The rows are grouped in 4 ways, from coarse to fine. Each group lies inside one group of the grouping before and may be the whole of it. The rows also spread widely along 13 directions, which tell nothing about the answers.
Some rows, each with its group in each grouping after it:
[-19 -32  -8  -3   2   0   8   8  -2  -8 -25  -5  -3   0  20  -9 -13   7
   8 -31  11 -42 -20]	k963 k953 k429 koz
[ 12  13  16  10 -26 -26   0  14 -27 -11  17  26 -19   4 -13  -2  16   9
  20  22  -9  -5   1]	k385 k886 k833 vil
[  4  -4   7  17 -15 -15   9  -8   3  11   7  -8  -6   4  -7   7 -10  -4
 -13 -33   2 -34   8]	k963 k613 k195 kima
[  8 -20   1 -16  24  -3 -12  -2  45  -8   7  -4  -4  13 -21 -25  -2 -21
   1  -6  12  -2  14]	k385 k926 k859 Lakez
[-30  -7  -1  33 -23  17  -3   2 -26  12  11   9   2  12  28   3  30 -10
  13 -15 -10  -2 -11]	k963 k613 k258 Lise
[ -7  18   8  -2 -16 -12  22  28 -14 -37  24  22 -34   1  36  -2  18 -35
  11 -20   2 -18   4]	k385 k886 k833 novub
[-10 -29   9 -14 -12  10  19  -2  -9 -14   2 -36  11  -2   6   3  -2  -6
  12  -9  -9  16   0]	k385 k222 k966 nada
[-45 -15 -12 -12 -19 -34  -9  -4   2  -2 -14  44  11   5  -9  -1  -6   5
  15 -38   6 -44  20]	k963 k953 k429 zesa
[ 24 -15   9  31  20   4  -9   5  17  32   2 -37  -3  20  -8 -19  11  -7
 -10   6  12  -5 -17]	k385 k222 k966 Sul
[ 11 -18  11  -8  -1  26  -1 -32  13   3  36 -10 -24  10   7  -5 -36  -3
   0 -28 -20 -18   8]	k963 k613 k258 bado
[-26 -16 -25  13   7  -8 -10  -1   6  26 -11  -2  56  11   0   4  29   4
 -12  13 -14  41  -7]	k963 k953 k789 Baned
[ 47   1 -20  39   5   8  21 -15 -13  12 -17  -5 -11   6  12   8  16   5
 -32  26 -18   5 -25]	k385 k886 k560 razot
[-17  -8 -25  17  -1  25  14 -44 -13  23   2   3   3  14  13 -14  -6   0
 -22  -5 -25  -3 -11]	k385 k886 k560 kul
[ -8  -9  18  -5   3 -12 -16  17   1  -7  14   1 -17  14 -15 -33  11  -5
  35   9  18  -9   0]	k385 k222 k19 konoz
[  7 -14   9  27 -16  24 -11 -15  19  43  -1  -6  15   6   8   4 -16   1
 -13 -34  -2 -29   5]	k385 k886 k431 rori
[-26 -36   0 -18  14   6  -6  11  -2   0  30  -9  34  -3 -11 -42 -18  42
  15  49 -32  37 -46]	k963 k953 k745 gudud
[  5 -47   4 -25  25 -32  -5  15  26 -36   9 -18 -11   7 -15 -11  -5 -17
  14 -25   7 -10   1]	k963 k990 k378 buk
[-15  18  -8   9  -6  -4  -3 -13 -11  17   6  27  -5  14  -4 -18   6   7
   3  22   1  -4   6]	k385 k9 k277 Pok
[-15   1  24 -22 -24   8 -15   4  24  37 -10 -11  23  -8  10  11 -53  20
  10 -46  35 -49  27]	k963 k990 k378 Zuz
[-33  12  -9 -37   7  23  36  13 -20 -40  18 -10 -26  -4  61 -20 -12 -18
  10  -3   3   2 -17]	k963 k953 k429 koz
[  5  42  -5  20 -36 -12  35  24 -11  -8   6  35  -3 -17  35  12  15 -11
 -21   0  -7 -14   2]	k385 k886 k560 razot
[ -1   7   1  20 -21  29 -10 -39  -5  40 -22   2  -5  20  -1   5  -4   1
  -3 -17  15 -28  21]	k385 k926 k859 Lakez
[-13 -23  21  -6   3  18  -7   5 -14   3   2 -44  -4  18   9  -8   5 -13
  28  -4  18  12  -1]	k385 k9 k277 Pok
[ 18 -18   2  30 -26  32   2 -28  19 -23   1  42 -35   9 -16  -8  34 -36
  10 -28 -20 -26  19]	k963 k953 k789 Baned
[-15  19   7   1 -22  39  -5  -2  -4  13 -11   5   6   6  13  -5  18  -8
  19  10  17  10  10]	k963 k953 k789 Baned
[  7  18 -11   0   9  10  17  -4  15 -10  11   4 -16   6  16 -12  11 -26
 -17   2   0   4   2]	k963 k953 k789 Baned
[ -2 -15  11 -29 -12  24   5  -4  -9 -10  -9 -15   6  -1   3   1 -13   8
  25   5   2  13   3]	k385 k886 k833 vil
[ 34  -4  14 -15  -8   8 -14   7  32 -15  17  16  -4  -3  -8  11  -1  -7
  14   2  -5  11  24]	k963 k613 k258 bado
[-25 -10  -8  -4  15  24 -21   4  13  33  20   8  34   7  43  -7 -23  20
   1   1 -21  11 -16]	k963 k953 k789 Baned
[-28 -15   6   2   9 -37 -15  29  -9  19  21 -17  29  15   7  -6   8   7
  11   4  -1  16  -9]	k385 k222 k966 Sul
[ -1  -7  18   6 -18  14   3 -18  25  15   2 -20   0   9 -42 -25   9 -20
   2 -10  15  -8  21]	k385 k222 k966 Sul
[-17 -14   5 -12 -18   9 -10  14 -13   0   1   5  21  -2  35  23  -7  15
  28 -10  -4   6   4]	k963 k990 k378 Zuz
[ 23   7   8 -18  11  32 -29 -22  16   8  35  19 -15  16   4  -2 -17   5
  21  19 -14  21  22]	k963 k613 k195 kima
[ 16  27  13   7 -54  42  30  -7 -17  16   0 -13  14 -20  42  41 -18  14
 -12  -5 -10   2  12]	k963 k990 k378 Zuz
[  5  10  24  17 -18  -1  23  32  14 -24  43 -17 -13  -4   3 -13  36 -46
  -6  -5  -6  15  -1]	k963 k953 k429 zesa
[-23   0 -12 -30 -11   9  33 -15 -17 -21  11  15 -11  -8  27 -14 -34   8
  -1  -4 -17 -15  -8]	k385 k886 k560 razot
[ 11 -42 -21  17  40 -19 -29 -19 -11  30  -6 -14   1  32   8   6 -12  28
  -5  -3 -18 -10 -25]	k963 k953 k429 koz

New rows. What belongs after each?
[-21   5 -16  24   8  -6   1 -31 -23  45  24  -4  -2  22  16 -13 -21  21
 -26  -2 -20 -21 -21]	k963 k953 k429 zesa
[  1  -3 -34  24  28  11   5 -25 -14  13 -47  -1 -28  26  15 -18  17  -5
 -10   0  25 -32 -24]	k963 k953 k789 Baned
[ -5  -4  -6  16   7 -13  24  18  21 -10  26  -8   4  -5   5 -19  10 -21
 -24  -8 -10   1 -18]	k963 k613 k195 kima
[-25  -6 -12  21  21  -3   3  -3  29  16  24   9  -7  16   0 -51   5 -22
 -17 -14   1 -27 -15]	k385 k222 k966 Sul
[-11  39 -24  26 -30  21  40 -44   1  17  11  38 -26  -4   9 -21 -12  -4
 -42 -15 -11 -49   2]	k963 k613 k258 Lise
[ 15   9  23  11 -14 -13  27 -23 -23  -2  43 -33 -47  15   1  -1 -13 -20
 -11 -26 -12 -27  12]	k385 k222 k966 nada
[ 17  -7  27   7 -12   9 -23  17  23   5  33   6   2   5   9  15   2 -14
  17 -22  -7   0  21]	k963 k613 k195 kima
[ -3  24   2   9 -30  26  37 -49 -16  34   7 -31  -4   1 -17 -20 -23  14
 -29  11  -4 -10   3]	k385 k222 k19 konoz
[  8  -9   7 -11 -14  -3  -9  14  -5 -12  -4  19  -1  -2  18  24  -8  10
  26 -13   1 -12  13]	k963 k613 k195 kima
[ 13  15  15   1 -15  -1  18  12  15  19  12 -14  10 -11  -7 -14 -23  12
 -20   8   5 -14  -9]	k385 k886 k833 novub
[  5   1  -1  18  -7 -11   4 -26  18  30   7  -2   1   8 -35 -23 -10   1
 -26  -6   3 -23   7]	k385 k886 k431 rori
[-29  -1  -4  -3   0 -24 -19 -10  21  22  24  28  14  12  -9  -9 -18   2
  -2 -30  -2 -24  22]	k963 k613 k195 kima
[ 48  42  24   1 -11  24   7 -36  16  33  33 -29 -28  14  -5   9 -21 -17
 -22  -2   4  -1  41]	k385 k222 k966 nada
[ 37  -2 -14  -9  17  -4   6 -22   3  -3 -13  -2 -27  12   5   3 -14   4
  -7   3   2 -16   7]	k385 k222 k19 konoz
[ 15   7  -6  -9  17  -7  -2 -14 -14   2  17   6 -29  20  16  -4 -14   6
   5  12  -7  -6   4]	k385 k222 k966 Sul
[ -3  -3  17  -1 -18  -7   7  50  28  -1  21  -3  38 -20  11  -7   5  -1
   1   6  -6  15  -6]	k385 k222 k19 konoz
[ -3 -18  24   3  -8  31 -11  42  -6  -8 -17 -11  -6   2  42  -2   6  -2
  38  -7  27 -17 -18]	k385 k926 k859 Lakez
[-36  12  -4  11  -5 -36  30  -2   4   4  10 -10  -9   8 -13 -31   5 -31
 -27 -38  18 -39   1]	k385 k886 k833 vil
[-16 -24 -19 -16  15   1 -22   3  35  23 -20  27  32   1  16 -10 -29  21
   5 -18   5 -27   2]	k385 k222 k19 konoz
[-20 -11 -10   9  -4 -12   1 -16  -8   3   3  17  -4  14  -8 -15   9  -7
   1 -10  -6 -13   1]	k385 k886 k560 razot
[ 11 -26  29  27 -17 -27 -18  10  12  21   5  -8   3  11 -49 -14  11   7
  14  -7   7 -26   5]	k385 k222 k966 Sul
[-16  17 -14   0 -27 -57  20  20  -6  34 -10  19  56 -20   1  15 -31  55
 -31  13 -11 -19  -4]	k385 k222 k966 Sul
[  9  26  -9  16   1 -17  26 -15 -37 -16   7 -12 -55  23  23   6  26 -36
 -13 -12   9 -16   5]	k963 k953 k429 zesa
[-20  19   9 -42 -20  -6  13   8  -1  -7  32   2  18 -13  16   6 -34  15
   5   6  -9  16  15]	k963 k613 k258 bado
[  9 -20  -4 -18  13 -34   1  30  17  -3 -13  -6  30  -8 -20 -11  -9  25
  -2  26   5   9 -18]	k385 k886 k833 novub
[ 21 -29  28   6   8 -21 -27  -8 -16 -15  25 -22 -38  37 -46 -13  35 -25
  39   6   4  15  11]	k385 k886 k833 novub
[-22  15 -19   4  10 -36  13  17  -5 -11  14  37 -19   8  23 -24   4  -6
  -5  -4   1 -32  -9]	k385 k222 k966 Sul
[-38 -18 -29 -32  17  -7 -26 -28 -17   1   6  35  -2  28  55  27 -27   4
  20 -47 -20 -16  24]	k963 k953 k429 koz
[  9   0  -8  16  12  15   2  10   9  15   0  -3   1   5  29 -11   3  -6
 -12   4   4  -3 -19]	k385 k886 k431 rori
[-29 -30 -27  -3 -19   7   8 -14 -27 -25 -39  13  17   9  20  25  42 -23
  21 -19  -5  23  13]	k385 k886 k431 rori
[-23  34  10  -7 -22  33   9  16  18  14  17  -4  18  -7  28  -8   5 -20
  -4  -4  14  13  14]	k963 k953 k429 koz
[ -8  14  -8   5  -3  49  -3 -12  16  14  11  23   3   5  31 -13   2  -7
  -1   6 -10   6   0]	k963 k953 k789 Baned
[-27  15  15   5 -37  45   2  -8  13   0  -4  22 -10   4  -8 -30  21 -27
  21  -6  25 -15  22]	k385 k926 k859 Lakez
[-17  38  -9  11  -3 -13  19  25 -36  13   7  -7   1   0  40  -7   5  17
 -10  32  14   2 -28]	k963 k990 k378 buk
[ 35  12  11   2  -4  19  17   5   7  15  -4 -32  -3  -4  34  22 -24   2
 -21 -11   5 -12  -2]	k963 k953 k789 Baned
[-12  -2  21  21  -9 -22  -9  31  22  21   6 -15  15   4 -21 -22  14 -11
  -2 -17  28 -24  -4]	k963 k953 k745 gudud
[ 13 -47  14   5 -13 -20 -16  14   2  -8  -7 -11  21   5 -21  18  20  -2
  23  -9  -8  15   7]	k385 k886 k431 rori
[ 34  -6  29  25 -14  -6 -11  21   1  -8  12  -9 -23  11 -18   4  35 -20
  18   4   6   0   5]	k963 k953 k429 zesa
[ 12 -17   0  -4  -2 -12  23   7  11 -20  15  -9  -4 -11  -9 -13 -13   7
 -11   6 -14  -5 -19]	k963 k613 k258 bado
[ 12   2  -2  13   4  15   6  -9  -9  21 -12 -24 -13  14  35  11  -5  -9
  -6 -21  14 -22   0]	k385 k222 k966 nada
[-22  15   0   6 -22 -10  18  -2 -34   8 -17 -21  -4   7   5   3  12  -1
   0  -5  21 -11   1]	k963 k953 k429 koz
[-42 -39   4 -14 -20  18   6 -22  -3  20  -1 -36  43   2  -6  -6 -18  10
   8 -22 -12  10   3]	k385 k222 k19 konoz
[-10   9 -21   1  -3  25   4 -12   1  26 -16  25  10   2  54  11 -30  16
 -12 -15  -4 -28   1]	k385 k9 k277 Pok
[-18   1   5 -26  -3  -2  12   4 -10   2   0 -28   3   7  36  15 -23 -13
   2 -36  15 -11  10]	k385 k886 k833 novub
[  4 -40  -8  -8   1  13   1  -4  -9 -32   8   7  -9   5  26  15   3  -3
  20 -12 -29  11  -8]	k963 k613 k258 bado
[-24  -4 -37  13   5 -18  27 -16 -20   0   2  15   0   7  34  -3  -1  -4
 -29 -16 -22 -14 -17]	k385 k886 k431 rori
[-10 -11   6  -1  -3  29  -7  26  -7  21 -50 -34  15   2  42  15  -1   5
  21 -21  51 -19 -12]	k963 k613 k258 Lise
[-49  12 -12  -3 -13  -8   4 -31  -8  11  14  14  -1  15 -17 -28   5  -8
   0  -9   8 -10  16]	k963 k990 k378 buk
[ 24  24  -2   0 -10 -37  13   0 -26  -1   1   2 -17   6   2  15   0  12
  -4  17   1  -7  10]	k385 k222 k19 konoz
[-20 -11 -19   4  -5 -21   1 -19  -7   0  -2  23  -4  11  -6  -5   1   4
  -1 -15  -5 -22   3]	k963 k613 k258 bado
[-26 -32   0   1  -3   3  22 -12  -9 -25  14  -9 -18   1 -21 -41  -1  -2
  10  -4  -9 -16 -25]	k963 k613 k195 kima
[-44 -27   4 -17  -6   3 -15  11  -2  -7  18   9  18   8  34  12  -7 -10
  30 -43  -7  -1  12]	k963 k613 k195 kima
[ -8   3  -5  -4 -30  -3   1  15  13 -19  -6  48  11 -10   5  11  21  -9
  13  -7  -6  -3  21]	k963 k953 k429 zesa
[  9 -14 -13  30   1  17  14 -16 -27  -9 -13   5 -33  13  16 -11  18   1
   1   6 -11 -20 -30]	k963 k953 k789 Baned
[-23  -6 -18 -22  -2 -18  -1 -14  -3   2  -6  20   8   4  19  12 -28  14
   0 -27   1 -27  14]	k963 k990 k378 buk
[  5 -15  -2  -1 -21   7  14 -12  -5 -29  10  28 -24  -1   2   0   2  -5
  10 -10 -25 -17   4]	k963 k953 k429 zesa
